The first 9 rows are patterns. Each new row is the sum of 2 different patterns, raised or lowered, with some noise. Before adding, each is slid sideways (what falls off one end comes back at the other) and multiplied by a number that may be negative. Names go in the order of the patterns.
Some rows, each with the names of its patterns after it:
[-23.5   4.6  -8.9  -2.1  19.1  25.0   4.1  18.7  -1.3  -7.4 -10.6 -21.4
  23.0  23.1   5.6  24.4   4.6 -22.0  17.6   5.8  -2.6  -1.0  25.9  17.6
   4.1 -14.4  -4.1  13.4  25.0 -12.1 -20.9  11.2]  J_583
[ 25.0   3.3  -4.4 -13.0   9.4 -15.4  -5.5 -13.9  -7.6  -8.0 -16.3  -5.8
 -20.3   6.6 -17.5  -7.5  21.2  15.7   5.2  16.7  10.6  17.1   9.2  20.3
  -6.2 -25.7  22.5 -20.2  17.2  17.8 -15.0  12.7]  J_301
[ 15.5   0.0  22.6 -21.9 -19.6  22.1  -5.9  21.8 -18.1  -5.6 -22.7  22.6
  -7.8  13.5   8.5  14.0 -18.5   8.9   5.9  21.5 -23.7 -21.2  -5.9  10.2
 -25.1  26.0  19.2 -17.3  19.8   2.9 -22.8  -2.0]  J_257
[  5.2  13.7  -9.4 -25.0  16.2 -20.8 -17.5  14.1  21.0 -10.5  -9.1   5.2
   9.7  22.8  -9.5 -24.2 -14.1  14.7  -4.3  15.9 -19.9 -11.3   2.3 -14.5
 -11.4  25.7  -7.6  23.4 -17.4  11.3   1.5 -16.5]  J_876
[-23.8   6.3  17.5 -24.7   8.8 -21.2  17.5  10.6 -17.8  22.1  25.7  -4.7
  -7.2  -8.2  21.1 -18.5 -10.7   1.3   4.2   1.6  13.6  16.3  -9.5 -19.4
   6.6  10.8   4.6   8.5  17.3   5.0  -4.5 -12.9]  J_452
[ 23.7 -22.2  10.3  -0.5  -1.4   5.8 -18.3   9.0  11.5  18.2 -14.6  -9.9
  16.0  -7.1 -24.9   3.3 -16.9   0.2 -15.2  15.4  11.4  20.9  18.5 -10.8
  18.1   3.8   3.3  22.3   4.9  -4.3  23.9  16.7]  J_36
[  6.9 -17.7  22.5  -7.0   4.3  -8.8   3.1   3.9  12.3  13.8 -17.2  13.7
  -3.6  10.9  -4.0  -4.1   3.8 -18.2   7.0   6.4 -10.5 -19.6  16.8   6.8
   3.4  14.8  12.5 -20.8   8.4  10.3   2.1 -20.9]  J_273
[ -4.9   9.9  14.1  19.8   9.0  16.6  21.8  10.1 -20.0 -13.5  12.4  14.9
  -4.8   4.2  23.1   5.8  17.4  15.9  -7.3  -4.9  -1.8  -1.8  24.8   5.4
  17.3  -8.4   9.6 -17.5  -6.9  22.9  -5.4  16.0]  J_648
[  7.8   4.2  10.1  16.2  15.5   2.0 -13.0 -20.8  21.7   5.5   8.1  -9.9
  -6.9 -20.7  14.3 -15.0 -20.3 -14.0 -22.2  -2.6 -19.3  -2.4   3.2 -22.4
  23.6  -4.8  21.3  -4.5  -4.0  13.4  -1.2   2.7]  J_3

New rows. What belongs after each?
[  7.3  -2.9  -0.1 -15.5 -10.3  15.7  11.8  18.5 -23.8   7.2 -21.4  10.6
  -1.1  -6.4   5.3  -2.1 -29.6  20.5 -13.1  10.1 -18.5   1.9  13.6 -18.6
 -15.1  -1.0  16.9 -10.4  24.5  18.8 -11.7 -34.9]  J_876 J_648
[-19.2   3.1 -34.2 -17.1 -10.4  16.7 -19.5 -12.8 -10.9  -1.1   8.7  -9.1
 -18.3 -27.7   8.1 -13.6   7.5 -22.3 -19.4  -6.0 -30.6 -13.7  10.6 -19.8
  -4.6 -10.1   0.9  -6.7 -10.5   1.2 -11.4 -12.5]  J_876 J_273
[  0.7  13.3  28.4  13.6   7.7  25.9  24.4   2.8   7.6  -7.5 -16.7  24.6
  32.0  -3.1  23.6 -19.5  25.0  11.5   6.7  25.4  46.7  16.1  -6.2  12.4
  18.6   5.4  -0.7   5.2   4.7  10.0  13.3  15.7]  J_452 J_648
[-24.2   8.0   9.9 -16.3  17.4   5.2  -7.5   2.7   2.5 -11.5 -19.3  -9.5
 -23.9 -18.2   7.0 -20.0 -15.9 -17.1  16.7 -20.2   3.4  -8.3  11.2  -5.1
  13.4  -0.6   3.1  -7.3  -4.5   4.2 -31.0  12.1]  J_301 J_273
[  1.6   1.6 -18.4  -7.6 -16.4 -17.5  -5.8   6.7  14.2   5.0  -1.4 -20.6
  21.9 -14.1  10.3 -18.9 -23.9  13.3 -19.1 -31.3 -12.3  11.8   5.3 -20.4
  18.3   9.8 -17.9  -3.8   0.7 -15.8 -30.7   8.9]  J_452 J_273
[ 10.3   4.4  40.3  14.7  43.1   8.6  63.3  34.9  38.7  -1.4  39.4  22.2
  -0.2  57.3  -0.3  30.7  61.3  45.4  18.4  41.1  22.9  53.7  22.0 -10.6
  40.7  17.9  35.4  32.0  68.7   7.3  47.5  25.5]  J_257 J_648
[  1.3 -18.4   0.7  28.8  -9.9 -34.0  13.3 -31.8  23.6  -5.3 -30.7   9.2
 -42.0 -13.8   2.3  14.3 -18.4 -18.3  -3.4  -5.0 -18.7   4.5 -15.5 -22.3
 -34.6  17.0  24.0  -8.8 -22.2   7.6 -33.7 -33.9]  J_257 J_452
[-22.9 -26.9 -31.0 -63.6 -15.5 -44.3 -45.3 -34.5 -36.9 -35.7 -15.7 -40.4
 -43.0 -46.8 -20.4 -43.8 -61.3 -43.5 -60.7 -25.3 -58.5 -22.5 -38.1 -18.5
 -21.3 -50.0 -13.0 -40.0 -39.8 -13.7 -19.2 -52.0]  J_36 J_273
[-15.8 -29.9 -37.7 -41.2 -64.2 -30.2 -38.2 -15.7 -18.4 -40.6 -43.7 -18.9
 -43.5 -27.6 -49.0 -11.3 -37.7 -56.0 -37.5 -52.4 -32.0 -51.7 -47.0 -61.7
 -34.2 -57.2 -55.0 -27.0  -5.7 -17.1 -31.0 -37.4]  J_301 J_648
[ 14.9  -2.5  14.5  20.3  26.1   2.8  -1.2   3.5  14.3  -2.3  20.4  17.5
  -2.0  12.2  19.3  33.1 -22.9  21.4  13.8  -6.8  -4.9  -3.3  16.0   8.5
   9.8 -20.2   0.2  30.0   5.9 -23.6   7.8 -18.5]  J_876 J_36
[ -8.7  39.1  35.6  -8.5  34.3  -7.1   9.0  12.5  12.3  22.7   1.5  16.4
  29.7  33.4 -16.4  23.9  33.6  15.6 -17.7   2.9  24.0 -13.3   4.5 -18.6
  16.2  43.3  40.0  -0.1  26.8  -4.9  20.8  10.5]  J_583 J_876
[  8.1  -6.0  -8.5  -7.4  -2.7  20.0  30.9  -5.4   6.5  31.0  -2.5   7.8
  14.2   6.8   2.4  12.4  20.1 -26.9   6.7 -27.8  17.6  15.8 -20.5   5.6
 -11.3   6.7   0.5   6.2 -23.0  -6.0  -6.5   6.2]  J_257 J_3
[-30.9  11.0  -7.1 -12.4  -4.5   2.4 -41.0   9.1  -0.3  -5.0   5.3 -17.7
  -2.4   5.4 -25.4 -15.8  15.8 -13.2  25.2   5.6  -2.9 -15.1  18.5  12.6
  -0.4   0.6 -17.1  22.6  12.4  23.6  -8.9 -16.0]  J_301 J_876
[  4.1 -13.7  13.6   4.8  22.0  -9.2  -3.1  16.9  -3.7 -13.0   5.4  -5.1
  -2.9  -6.2  15.7  -0.3   9.7  13.7 -18.5  10.4  -5.7  -2.6   8.8   3.9
   9.3   7.8  23.4  10.5 -28.6  13.4  -6.4 -13.2]  J_301 J_36
[  5.3  18.4   8.6   2.9 -23.9  13.5  14.6   3.1 -19.6  -2.1 -23.8  12.8
 -19.9  -4.8  -3.3  -5.2  10.1 -19.6  10.4   5.5 -16.1  33.6   0.5  16.2
  10.8   7.8  25.6 -11.6  10.3   6.8   2.9  12.9]  J_36 J_3
[  4.3  13.2  -8.7   2.8   6.8 -27.0  -6.9 -25.7  -2.8  -8.8 -18.3 -13.7
   1.4 -21.5  -9.6   4.7  -5.8 -12.7   8.5  18.1  29.2 -13.5   9.8 -13.1
 -10.3  21.4   4.9  -2.6  24.9   7.3  19.2  37.7]  J_301 J_3
[-21.8 -45.8 -36.7 -47.5  -2.1 -39.6 -24.0 -32.6 -15.5  20.7 -15.6  -7.1
   0.5 -42.2 -23.4  -2.9 -31.0 -13.5   6.6  -6.6 -17.9  -4.6 -35.7  -8.4
 -17.5 -17.8  -8.2 -29.3  -8.1 -15.9 -12.7 -25.4]  J_257 J_3
[ 13.1 -18.1 -12.4   9.2   1.3  -1.2   4.4   8.9  -6.3  19.2  15.0  -3.9
   4.6   6.3 -12.8  21.5   9.0  13.7 -18.1  11.3 -23.1   7.1  13.5  -2.0
   5.8  -3.4   8.7  15.4  20.7  -3.2  18.8  13.4]  J_273 J_648
[-17.7   4.9  -3.6 -16.2 -29.5   5.0  -8.9  11.5  23.0 -23.0   7.7   0.3
  -0.5  -0.8 -10.7  -8.5  23.8  12.2   5.0 -35.6  12.6   8.2 -12.3  16.3
 -19.8  10.2   7.2  -0.3 -29.4 -15.1  -3.2  -6.8]  J_583 J_36
[ 29.8  23.3  44.7  -1.9   4.7  31.5  14.4  31.7   0.2   0.6  23.7   6.5
 -12.5  21.0  16.6  24.2  -0.4  28.0  32.3   9.3   8.6  20.3  14.9  -6.2
  17.8  28.1   2.8  -0.1  23.4   4.7  -4.2  10.9]  J_452 J_273
[-21.1  28.1  15.5   7.2  14.9  -7.9   4.1  -6.4 -13.7   6.1  11.0 -15.5
  -5.1 -13.6  -1.3  15.6   3.3 -14.7  31.8  13.1   5.0  13.4  26.5  17.4
  10.0  11.6  14.7  -5.8  30.6 -18.5  38.4   8.3]  J_301 J_257
[17.5  3.9 14.3 10.8 23.3 22.6 -4.7 18.0 21.1 17.4 18.9 24.1 25.7 -4.0
 13.3 -3.3  9.9 16.2 -0.6  3.6  9.5 -4.8  2.4 13.7 16.3 13.3 -1.7 20.5
 14.1 15.3  3.9 10.0]  J_36 J_648
[-14.4  -4.4  16.0   4.2   6.0  14.2   2.8 -21.7 -23.8  12.9  12.2  -0.3
 -14.7 -29.5  17.7  14.9  -5.9  33.7  -9.9  30.3   5.8   4.5 -19.1   2.3
  -2.5   9.2  17.6  23.1  32.0  -7.6  -3.5  13.6]  J_583 J_3
[-38.3 -62.1 -30.6 -27.1 -43.8  -5.7 -48.2  -7.2 -39.1 -38.6 -11.5 -34.9
 -38.1 -15.9 -22.1 -14.4 -37.0 -18.6 -35.8 -49.9 -51.7 -30.3 -27.0 -23.3
 -33.5 -52.2 -61.8 -14.8 -54.7 -70.1 -49.2 -67.1]  J_36 J_3
[-10.7  24.6  -4.4 -20.9  29.7  14.8   9.0 -14.6  -8.4   2.6   1.8 -10.7
  10.2  10.1  11.8  -0.7  17.5  -2.2   2.0  -6.3  -3.8   1.2  13.2  -2.4
  20.5   8.2 -17.2  -3.1   5.7   0.2 -16.0  17.0]  J_257 J_452
